The rows are grouped in 4 different ways at once. Each group adds its own fixed numbers to the row, and there is some noise. The rows also spread widely along 14 directions, which tell nothing about the answers.
Some rows, each with its group in each grouping after it:
[ -8 -10 -11 -15  -5  -3   5  21  -3   2  16  10  -6  -5  -5  -6  17  -8
 -13 -12 -28 -12  17   6  -6 -13  26   8  -3  -8 -13 -11   6  -4  35   7]
R N (0) mip
[  1 -12 -11  -5 -23 -19  -1   7   9  22   8 -14  -4 -23  -8  12 -23  -3
  -8   4  -2   7   3   0  -5  13   3   0   5  -9   3   3  -2  -9  -3  -8]
U F (4) rab
[  6  10   4   2  12   9  -3  -8  -7   8 -13  -5   0   8   4   3  -8  -8
 -11   0   5  10  -3  -3  -2  -3   6   3   2  -4  -1   1  -3 -13  -9   7]
S F (2) fopat
[ -5 -15  -7   2  -4 -11   4  -4   0  16  -4  -8  -7  -7  -6  10  -9  -1
 -14   2   1  10  -1  -1   2  14   9   5   6 -10  -9  -4   1 -11   0  -1]
B L (3) fopat
[  5   2 -11  15   9  -4 -13 -10 -11  -6 -12   5   0  26  -3  -4  10 -12
  16   3   6  12 -11 -11  -5  -2   4   0  10   2  -4   6   8   0 -13   6]
B L (4) Guso
[ -5  -2  -9   6   9   8   1  -6   8   5  -3  -2   0  13 -21  13   0  11
   0  16   0  14  13  -3 -12  -5 -11   5  -6  -8   7  -1   9   1  12   4]
R N (1) rab
[  3   5  -3  -1  15   7  -3  -2  -4   4 -14  13   4 -11 -23  -7   2   5
 -19   0   7 -12   7  13  14   6  30   8  27 -24  -4  -8   9   0   7  21]
U F (0) Guso
[-12  -5   6  12  -4 -12  15  -3  12   0  -3  -6 -10   5   5  15  -4   7
  -8  13  -9   3  -7  -1 -12  12 -17   8  -8  11 -24   6 -21  -7 -24 -13]
S N (3) mip
[-17  -6  -3  -3  10   7   4   2  -4   5   2 -15 -17 -18   3  11  25  10
 -16   4  17 -12  -3 -14  14   6  -7   4   1 -10   7 -18   9   7   7   6]
U L (2) mip
[-10  -3  11  14  20  13  30   5   6  -5 -12 -22  -6   0  14 -19  -7  11
  -8 -10   5 -17   3  -1  31  24  -3  -1  -8 -21  -5  -8  -3 -11 -17   7]
S N (1) fopat
[  0  16  18  -4   6   5  -4   0  11  23 -11  -9  -6 -11 -20   8  -5   6
 -19  15   9  -3  -4  -1   2  -7   6   1  16 -25   0   0 -12  -3  -2  13]
U N (2) fopat
[-11  -5  -7  14   5  -1   4  -3  -3  -2  -3 -11  -6  -8  10   8  -3  -7
 -12  -6  11  -7   1  -5  -2  17  -5  13  -8  20  -9  -7 -15  -8 -24 -14]
R L (3) fopat
[  1  -3 -14  12  -3  -6   6   7 -14 -18  10  20 -10  10  21  -1  19  -3
 -17 -19 -19 -24  -2  15  -3  -1  14   9  -7  22 -26  -5  -9  -9  -7 -11]
U F (4) mip
[  5  -1  -3  14  11  -5   2  12   7  16   3 -13  -4  -3  -1  12  -7 -23
 -10  -5  -2   6  18  -3   1   0   6  13 -12  15   5 -10 -19 -26  13 -11]
B F (3) rab
[ 11   7  -6   2  -9  -2  -7  10  -8   5  12   6 -10  -3   7   5   2  -2
 -12  -8  -4 -22  -3  16   7  -6   5  -6  -3  -5  11  -7  -9  -8 -12   4]
R N (4) fopat
[-16  -3   3  -5  -3 -12   1 -12  11  15 -12 -11  -4  -6 -22  13  -8   1
  -2  27   5  19  -6 -14 -23  13  -8  11  16  -5 -18  10  -2  -3 -16   4]
R F (2) Guso
[ -2  15  22  -6   1  -5   2   5  10  -6  -5 -10  15  -5  -4 -27  -7 -13
  15   0  -2  -6  -3  -3  -4   1   2   3   6   5  -5  14 -17  -1 -16   1]
B N (2) fopat
[  4   9  18   5  -6  -2  -2   4  17   1  -3 -11   6  18  -7   2   0  -1
  23  10  -4   9  -3  -9  -3 -28 -13 -12  -5  -8  16  10 -10  16  13  -7]
B N (3) mip
[-12  10   2  12  16   4  -4   3  11  18  -4 -10 -17   5 -22  18  12  -4
 -20  14   1   9  12 -16 -16 -11   0  18  -1   4 -16  -5 -13 -14   9  -2]
U L (2) rab
[ 12  -7   0 -25 -16   4  -7  -7  -5  12  -5  -4  21 -19   1   6 -20 -12
 -12  -5   0  18   2  -1 -11 -14  18   1  -3  -7  16   2  13   4  33  -2]
S F (4) rab
[ -4 -14 -20   7  12  -6   0 -12 -16  -2   2   8 -11  -5  -4  15  21  -1
   4  12  10   7  -8  -4  -6  22 -10   6   7   9   4  -8  18  -5 -12  12]
R F (4) fopat
[ -5  16   3  11 -13   3  -7   3  15  -8   8 -14   9  -7 -11   3  -3  14
  14   8   9 -13   5  -1  -1 -11 -26  -2 -13  10  22   5 -10  21 -15 -12]
S N (4) Guso
[ -1  -5  -7 -25 -17 -13 -16   5   4  12  11   4   9 -31 -27  15  -1  -8
  -7  12  -3   8  12   1 -19  -7  12   7   8   5  10   0   5   5  21   3]
S F (3) rab
[  2  15  -6  12   7  13   2  -8  -1  -4  -3   9  -5  19  -3   6   3  21
 -15   8  -3 -12   4  14  -5  -8  -7   5  -6  -5  -3   2   2  -1 -11   5]
U N (4) mip
[ 14  -5   4 -10  -3  -8  12   8   0  -5   2   2   4  10  14 -21  -8  -5
   8 -14 -16  -6   0  12  10   4   9 -13  -4 -14   2   9   5  -9   4   3]
U F (1) rab
[ -1  -3 -20 -15  -4  -4 -19 -13 -24   6  -5  23 -17  17  -5  11  22   4
 -23   5  -7   1 -15   0 -14 -11  22   0  20 -18 -28   1  22   1   0  20]
U L (2) Guso
[-12  -8  -1  14  -2  -5  -1  -2   7  -3  -5  -7  -3   3  -2  15  10  -2
  -1  10   4   8  -5 -17 -11  -4  -5   7   1   9 -16   1 -10  11   1 -12]
B F (0) rab
[ -4  -2   4 -13  -1  -7   4   5   8  17   7  -7  -7 -10 -12   8   1  -7
  -2  11 -10   6   8  -2 -14  -4  -4   3  -4  -4   3   0  -3  -9  10   7]
R N (3) fopat
[ -1  10  -6   1   4   6 -19  -3  -5   0  -6   5  -2  -4 -13  10  13  -1
  -9   3  12 -12   1  -1  -2 -15  10   2  14  -1   5  -4   2  13   1   7]
U F (3) Guso
[ -6   4  -6   6  15   2   0   4 -10  -5  -1  10 -11   7   4   5  21 -14
 -21  -5  -8  -7   6  -1  -8  -4  14  17  -5  19 -21  -9 -10 -15  -1   0]
S L (3) mip
[ -3 -26   1   1   3 -20   6  13  -1  12   6  -2 -19   0   2  15  26 -19
   9   2  -9  12 -14 -17   4   3   5  -8   5 -12  -3 -12  -1  -8  20   4]
R N (1) fopat
[  3   0  -2  -5  -3   1   7  10  -6  11   5 -14 -14  -7  31  12  -6 -14
 -32 -18  -3 -13   1   2   3  -3   5  -1 -17   2  -1  -5 -15 -20   1 -11]
U F (1) mip
[-12  -8   1  15   3 -12   2   7   3 -20   2  -1  -4  24  -1  -9  28  -7
  36   0 -10   2  -7 -18  -4  -7  -8  -1   2  11 -13   2  -3  14  -1  -5]
R F (2) Guso
[ -8 -13  -5  12   9  -3   4  -4   6   3  -9 -13  -3  15  -9  10   1  -5
  24  12   5  24   0 -20  -5   2 -10  -1   4  -6   7  -1   7   6   5   0]
R F (3) mip
[ -1 -22 -14   8  -5  -5  13  12  -7 -13  19   8 -11   7  17  12  26   6
  -3 -15 -21 -11   9   8  11  -6  -3  -1 -26  14   1 -18   5   0  26 -12]
S F (3) rab

New rows, each followed by its group in each grouping:
[  0  -6   0   3   1 -12  10   0   7 -10   2   8  -1  13 -13  -9  13  11
  17   5  -8  -1  -1   5   4   6  -9  -7   0  -7  -1   7   9   6   2   3]
U L (1) Guso
[-16  -6   1  13   5   2  17   1   0 -13   0 -11 -18  23  28   3  21   3
  -8  -3 -15 -10  -3 -11  -9  -7 -15   7 -25  16 -30   2 -12  -4  -7 -13]
B N (3) rab
[  1  -4   3  -6 -14 -19  10  15  12   5  21 -11 -10 -23   7   6   2   6
   8   5   0 -19  -1  10  13  16 -27 -10 -11   1  24  -3 -10   0 -14  -6]
U N (3) mip
[ -1  -1   1 -20 -15  -4  -5  -1  -6  -8   1   9  -8  16   7  -4  17  10
   5   4 -15  -8 -13   0 -11 -24   5 -15   8 -18 -10  13  15  22   6  11]
U F (3) mip
[ 16   4   0   1  -3   2   5  -1  -4  -3   2  10   2  17  16   5  -3  -2
 -23 -12 -13  -6   4  19  -1 -12   6   0 -22   7  -2   2 -11 -15  11 -12]
B L (1) rab
[-13   6 -14  -1  -4   3   8  18  12  -4  18 -19  -1  -5  -7 -24 -11   4
   3 -14 -14 -18  32   5  -4   5  -3   4 -15   5  -1   6   4  -6  -6  -2]
U F (1) fopat
[  7  -2  -8  -1   0  -5 -17   5  -7  15   0   0 -16  -2  -5  17  11  -3
  -7  10   9  -5  -9  -4  13  -5   7 -11  14 -22  13 -11   5   0   0  15]
B N (3) rab
[  2  12  12  16   4   5  -4  -2  -1  -9 -17  -2   8   3  15   1  -6 -13
 -14  -7   7  -8 -12  -6  -4  -6  10  10   0  15 -18   2 -29  -1 -22 -15]
S N (4) rab
[ 13 -12  -4   1 -12 -18  -4   3  -5  -2   6  15  -1  21   5  12   9  -9
  12  -5 -17  15 -11   2   0 -15   5 -12  -4  -1   4  -1   0   3  16  -8]
S L (3) mip
[ -3 -12 -13  -3  10 -11  -6  -2  -8  -2   2   0  -1   1 -12 -12  16 -11
  33   4   5  16  -4 -15   0  15  -2  -3  16  -2   7   0  25   3  -2  16]
U F (2) fopat
[ -1  11  -3 -31   0   0 -21  11  -5   7  11 -20   1 -29  -5 -13   9 -21
  17   7  17  -8   8 -16  -2  -4  -6  -7   5  -1  37   3  18   8   1  21]
B F (3) rab
[-12  14  16   1 -10  -1  -9  11  17   5   2  -5  -3 -12 -28   7   8  10
 -11  11  -5 -10   4  -3  -6 -21   9   4  12  -7  -9  -2 -18  13   6   1]
S F (2) fopat
[  8   6 -21  13  -2  11 -17 -21  -8 -21 -13  14  28  17  -1  -2 -19   0
  -3 -12  14   5   5   9 -14  -3   9  10  -2  22  -4  10   2  13 -12 -19]
U L (1) rab
[ 20   4  10 -13 -16  10 -13 -20  -7   6 -19   2  14  14  20  20 -20  -1
 -10   2   9  11 -22   2  -9 -30   2 -16  -2 -18  14  10  -3  17   6  -6]
R N (3) rab
[ -1  -1  32  -3  10  -2  17 -19  11  -1 -25  -4   6  15   2   6   2   0
   4  22  -1  20 -19 -10 -14  -9 -11   1   3  -4 -11  17  -9   6   8   0]
B F (3) mip
[  8   9  -2   4  13  -1  -7  -2  -1  15  -4   5   0   7 -22   2  -7  -9
  -7   6  -2  16   9   4  -3   3  10   9   6  -2   0  -3  -2 -22  -4  10]
S L (2) fopat
[ -4  -7 -13  -1  -4  10   1 -16  -5   3 -24 -12  16  -8   7  -5 -34   6
 -16 -13  16  -1   1   2   7  14  19   7  10 -17  -7   1   9   7 -10  -3]
U N (3) Guso
[ -5  -2  -4  12   2   1 -11  -3   0 -12 -11   1  10  16  -8  -4   7 -14
  16   0   0  11  -3 -18 -18 -16  13   8   9   9 -12   5  -2  14   5  -7]
R F (4) rab
[ 15  29  -2 -29   7   1 -24  -2 -22 -19   7  24  10 -10   5 -20  14 -23
   1   1   1 -24   1  16 -18  -3   6   5   6  31   7  14   2  -7 -33  22]
S F (3) rab
[-17 -10   4 -29  -7   4  10  11  -6  -1   8 -22  -7 -33  28  -2  11  -7
 -21 -11   2 -18  -3 -13   3   4   1   0 -13  -3   1  -7   4   4   9   0]
S N (1) mip
[  5   1  -2  31   5 -13  -2  22  19  -5  12  12   9  16 -31   0   4 -12
  18  -4 -19   3  22   8   0 -10  13  13  -2  21  -2 -10 -27 -10  18 -18]
R F (2) rab
[ 10 -15 -18   1  -2  -6  -7 -10  -2  11  -1   9  10  -7 -19  17  -9   2
  -1   4   8  19   1   8   0   9   7  -3   9 -11  17  -5  16   1  17   2]
U N (1) fopat
[ 11  14  22   9  14   1   8 -17   1 -28 -13  21  23   3   0  -9   5  -3
  -1   3   5 -10  -8  21  -8   6  -2  11   0  33  -8  14 -22  -1 -15  -7]
B F (1) fopat
[-13  -2   4 -14   9  -6   2  -5   3  18 -11 -13  -6 -19 -11   2  -4 -17
 -13  11   2  12   1 -16 -23  10  11  14  16   1 -21   8  -2 -12  -6   9]
U F (3) fopat
[ -3  -8  -8   2   7  12   2 -17   2   0 -11   6  10   7 -19   8   2  23
  -2  11   7  13   5   2   1  -2   0   5   5 -17   4  -5  23  15  23   7]
U N (2) rab
[  1  -8 -18  -2 -16 -10 -19  11 -12  19   9   5 -22  -7   5  28  13  -7
 -35  -9  -1  -7  -7  -3   3 -13  24  -1   7 -10 -10 -17  -6  -5  12  -7]
U L (2) rab
[ -2   0  14  -8  -5  -6  12  -2  20  -3   3   5   8  -6 -24   2   3  20
   3  22  -9   1   4  10  -6   2 -13   0  -3  -6   2   8   0   7   7   4]
S N (1) rab
[-12  -8  -7   9   1   7  13   6   4 -13   0 -14   6  -8   5 -13  -6  12
   1 -12   6 -18  11   2  18  16  -1   6  -6  -1   2 -10   1   5  -8  -5]
R F (2) rab
[ -5 -13  -4  -9   1  -4  15   1   2   6   4 -10   0 -21   4   8  -8  -2
 -15   1   0   4   6   3   3  21  -3   6  -9   1   6  -6   3 -14   5  -1]
S F (1) mip
[-17   7   3  18  12  11   8   3  17   9 -12 -29   4 -17  -9   6 -23  -4
 -24  -2  19  -4  17 -10   0  14   1  21  -6   6  -3  -8 -25 -11 -11 -17]
R L (1) mip
[ -4   8  13   2 -11   1   4   7  12  -4   6 -15   5 -10  -2  -3  -3   6
   3   0  -3 -10   4  -2  -3 -10 -11  -1 -10   5   8   5 -10  10  -4  -8]
S F (4) fopat
[  6  -6 -29  23   3  -5 -13   6 -15  -3   9  14  -4   9   0  11   5 -20
  -3 -16  -5   0   7   6  -5   1  17  11  -1  21  -3 -13  -4 -15  -2  -8]
R F (4) fopat
[ -3  13 -17   4   6   4 -20 -12 -11  -8  -7  13   4  12  -9   2   4  -2
  -4   5   7   2  -1   0 -19  -3   9  11  15  13 -13   6   5   3 -20   5]
U F (2) mip
[-13   0  -4   5   5  -8  -4   8   3  14  -3  -6 -21  10 -12   3   8  -6
  -9   9 -12   2   0 -11 -11  -4  13   5  13 -12 -28   2  -5 -11  -8  11]
B N (3) fopat
[-14   7   5  -4   1  -5   4   7   2  -8   7 -15  -8  -4   3 -19  14  -7
  11   2  -5  -8  -1 -16 -11   4 -13   4  -5  12 -11  10  -1  -1 -24   4]
S L (4) fopat
[ 15   5  -6   2   1  -6 -11  -8 -10   3   1  23  -2   3  -6  19  10   8
 -13  12   6  -7 -13  21  10   2   3  -3  12  -7  11  -8  -1  -4  -5  10]
B N (2) mip
[ -6  -6 -21  11   2   0  -4   0 -10  -8   3   4   5   6   1  -6  -4 -10
  -3 -18  -2   0  10   2  -4   8  15  15  -2  17 -13  -6  -1  -8  -7  -9]
R L (2) fopat
[ -4 -19  -4  -2 -11  -4   2 -12  -4   4  -9  -8   8 -25   0  11 -11   4
  -3   2  18   5 -14  -5   5  16   4  -1  12 -11  10  -5   8  13  -1  -2]
R F (4) fopat
[-15  -1   8   0   3  -1  19  19  11   3   7 -17 -19  -5   9  -2  11   0
 -18  -6 -14 -19   9  -5   1  -2   1   4 -11  -4 -17  -2 -14 -10   6  -5]
U F (1) mip
[-12 -16  12   7   8 -10  16  16   9   8   1 -15  -5 -26  -2  -2  10 -11
   1  -6   5  -8  -3 -10  22  19   8   7   6  -6   0 -20 -16  -7   9  -3]
R N (2) fopat
[-11   7  -9  -9   4   0  -7   2  -3 -13   4   2  -1   7 -13 -17  17   5
  19   9  -5 -10   6  -4  -6  -3  -6   0   4  -1  -1   7  18  12 -13  20]
S N (3) Guso
[  6 -14  -8 -15  12 -11  12   4  -8   9  16  11 -20   8  -4   5  31  -4
   8  15 -22  13   2   0  -6   6 -12  -2 -11  -7   5  -4  28 -22  19  25]
S N (4) rab
[ -8  -9  -2  11   0 -16   5  14  18   5  12  -8   4 -33 -24   3   2  -9
   4   4   6  -5  15  -2   4  21  -1  18  -1  17  10 -13 -15  -7   5 -13]
R L (4) rab
[-20   1   2 -12  -8 -13   4  33  23  15  25 -31 -10 -31  -9  -1   5 -20
   0  -1 -11  -7  22 -18 -14  -2  -7   9 -16  13   4  -1 -17  -8  17 -13]
U N (1) mip
[ -4  13  17   6  -6   2  -9   0  11 -14  -5 -13  19   3   0  -3  -3  -6
  23   3  10   4  -7 -16  -7 -16 -12  -1  -1  18  11   9 -18  24  -8 -17]
S F (2) mip
[ -2 -26  10   2  16  -9  40  -2  10   1   1 -15   0  -3  10  -2   5   1
   9   2  -3  15   3  -1  17  29 -23   2 -23  -1  14  -6   8 -16  23  -6]
B L (1) mip
[ -5  -5  -5  10 -25 -11   9   2  19  -6   9  -7  -2  22  -9   5 -13  32
  21  15 -15   7   0   4  -3  -4 -30 -17  -9 -16   3  13   4  21 -15  -8]
S F (0) mip
[ -3  28  11  19  12  11 -15  -2  12   0 -12   0  12 -20 -26  11  -7  -7
 -25  12  18 -11  11   0 -15  -5  10  27   9  27  -6  -2 -34  -4 -19  -9]
S F (4) rab
[ -6   0  -1  18   6   2   1  15   4  21  -8 -16 -25   8   1  16  -2  -5
 -21   1   1  -5  -3 -12  13  -6  11  -4  10 -29  -9 -13 -17 -10  -6   4]
R F (0) mip
[-11 -17 -18  13   3   7   7  11  -6  -4   7  -5   3 -13   2  -2   8  -2
  -9 -23  -4  -8  16  -2  15   5  19  13 -10   4   0 -24   7  -1  24  -7]
S N (4) fopat
[-14  -6 -27   7  10   2  -7 -16 -13 -20  -8  11  -2  20 -15 -17  14  16
  11   8   5   0  -2  -3  -6  17   2   3  17  -6 -17   7  32  10 -25  20]
B L (1) fopat
[-13 -24 -10  22  -6 -14   6   1   9  -6   6 -11   7 -18  -4  12   5  -4
  17  -3   9   9  -3 -15  -1  17 -10  11  -4  23   0  -9  -6  12   6 -27]
U N (4) fopat
[-14  -8 -11  -1   1  -9  -2   9   5   7   4 -30   6 -27  -8 -13  -9 -18
  18   1  17   8  10 -23   4  24  -4   8   4   4  19  -3  10  -2  -6  -1]
B L (4) mip
[  7  21  11  -6  -2   5   3  10  13   0  10 -19   7  -1  -8 -23 -12   8
  22   2  -1 -16  17  11  13  -7 -20 -15 -11 -10  37  11   2   5 -10  11]
B F (3) fopat
[  2  -6  19  -3  19  -9  15  13  -9   2  11  10 -29  -9  17  22  56 -18
 -16   7 -12 -10 -15  -7   2  -8  -5   5 -11  15  -3 -18 -13 -18  23   7]
S F (4) mip
[ -9 -16 -15  -4  14  -6  15  -4  -3   1   3   4 -10   5  -7   0  13   7
  -4  12  -9   7   6   3  -3  22  -3   7  -1  -8  -9  -3  21 -15   6  17]
B N (1) mip
[ -6   8 -14  12   8  10 -11  -7   2  -8  -1  14  -3 -13 -32  17  11  31
 -20  21  18 -19  10  15   6  11  -4   8  11  -3   9 -11   7  12 -15  13]
S F (1) rab
[  1   2   3 -14 -19 -15   3  18  14   6  14   8  -3  -3 -20 -11  -1   4
  -4   7 -33  -8  10  12 -11  -9  14   1   2 -12 -15   8  -4  -7   8   7]
S N (4) rab
[ -2   0   0   4   2  -6   5   5   8 -14   9   0  -1   9 -11 -11  14  14
  31  10  -2  -6   1   2  14   6 -23 -12  -3  -5  21   1  10  13 -11   8]
S L (3) mip
[ -9   3  10 -20   1  14   7   6  -5  -4  -1 -16   0 -10  24 -16  13 -12
 -16 -12  -7 -17   3 -12  -6 -18  10   7 -16   0  -8   0   4   2  22   3]
B N (4) rab
[  4  -6 -20   2  17  -4 -10  -6 -17 -14  -1  37   5  23 -10   4  25 -18
   5   0 -15  10   2   7 -21  -7  22  15   9  20 -17  -5   8  -7  14   8]
R N (3) mip
[-11   1  16  17   1   1  17  15  19  10  -8 -28 -11   9  -2  -5 -14   3
  -3  -4 -11  -2   8 -11  11  -4   3  -2  -4 -18 -13   0 -20  -7  -5  -6]
S F (3) fopat
[  6 -14  -9  15  19 -12  10   5   2  19  -5   0  -7   0 -23  -5  -5  -9
   6   1  -4  15   7   1  15  24  20   4  19 -21   1 -10  10 -25   8  16]
U F (4) fopat
[ 17  -7 -14   0  14   3  -2 -26 -20 -13   0  17  13  16  15  15  15  -2
  20  11  14  20 -13   5  -4   5 -30  -5 -13  18  31   0  24   7   3   4]
B N (0) mip
[  5  -5  -1   9 -10 -15  -4  -7   1 -20   2  20  16  -3  -5   9  10  -2
  -2  -3   2  -5  -6  14  -5   2   2   7  -3  29  -2   2 -13  10   4 -22]
B L (1) Guso
[  6   5 -16   0   1 -11 -18  17  -9  -7  11  16   0  15 -19 -28  17 -14
  27  -5 -17  -7   4   3   1  -8  25  -7  20 -11   0   3  17  -2   0  23]
B N (4) fopat
[-13  -6  17  11   5  -5  20 -10  16 -16 -13  -4  11  -6  -2  -2   1  12
   6   9   5  -4  -8  -1  -1  15 -11  11   3  10 -16   6 -16  14 -11 -14]
U N (3) mip
[-10 -21 -22  -9 -11  -7   1  14  -3   4  16 -11   4  -8  -2 -15   3 -15
  12 -17 -18   8  17 -11  -5  -3  17   5  -7  -2   0  -5  22  -1  34  -1]
B N (4) fopat
[-2 -1  3 -1  0 -2  2 -8  7  1 -7 -2  4 -3 -9 10 -4  7 -8 14  6  5 -3  2
 -6  4 -4  2  5 -4  2  5 -2  3  1 -1]
B F (1) mip
[  8   9  14  -2  -2 -11   6  28   4  -4  13   2 -11  -3  15 -15  15 -18
 -10 -22 -20 -33   7  11  11 -12  15  -1 -11  10  -8  -3 -29 -15   1  -9]
U L (3) rab
[ -5  -2  -1  -5  -8  -4   0   3   0  -4  10   0  -5  -4   0  11  18   3
  -2   4  -6  -5   1  -2  -6 -11 -11  -1  -9   7   2  -1   1  11   6  -1]
S F (0) Guso
[ -2  -5 -16   5  -7 -10 -10  -8   2   6   9   4  -4   7 -19  27  10   2
   5  18   0  23   2  -8 -19  -6 -21   4  -7  13   6   1   7   7   4  -6]
S L (0) Guso
[  7 -10  -3  21 -11  -9   7 -11   3 -11  -4   5   7  15  11  16  -6   9
   9  -1   0   9 -14   4  -3   1 -13  -3  -7  12   1   4  -7  11  -5 -24]
U F (4) mip
[  1  -9 -11  -7   6  -8  -4  -4 -14   5  -7   1   2  -6   7   1  -6 -20
  -4  -2   4  14  -8  -7  -1  19  15   7  14   2  -7  -3   6 -15 -11   6]
S F (2) mip
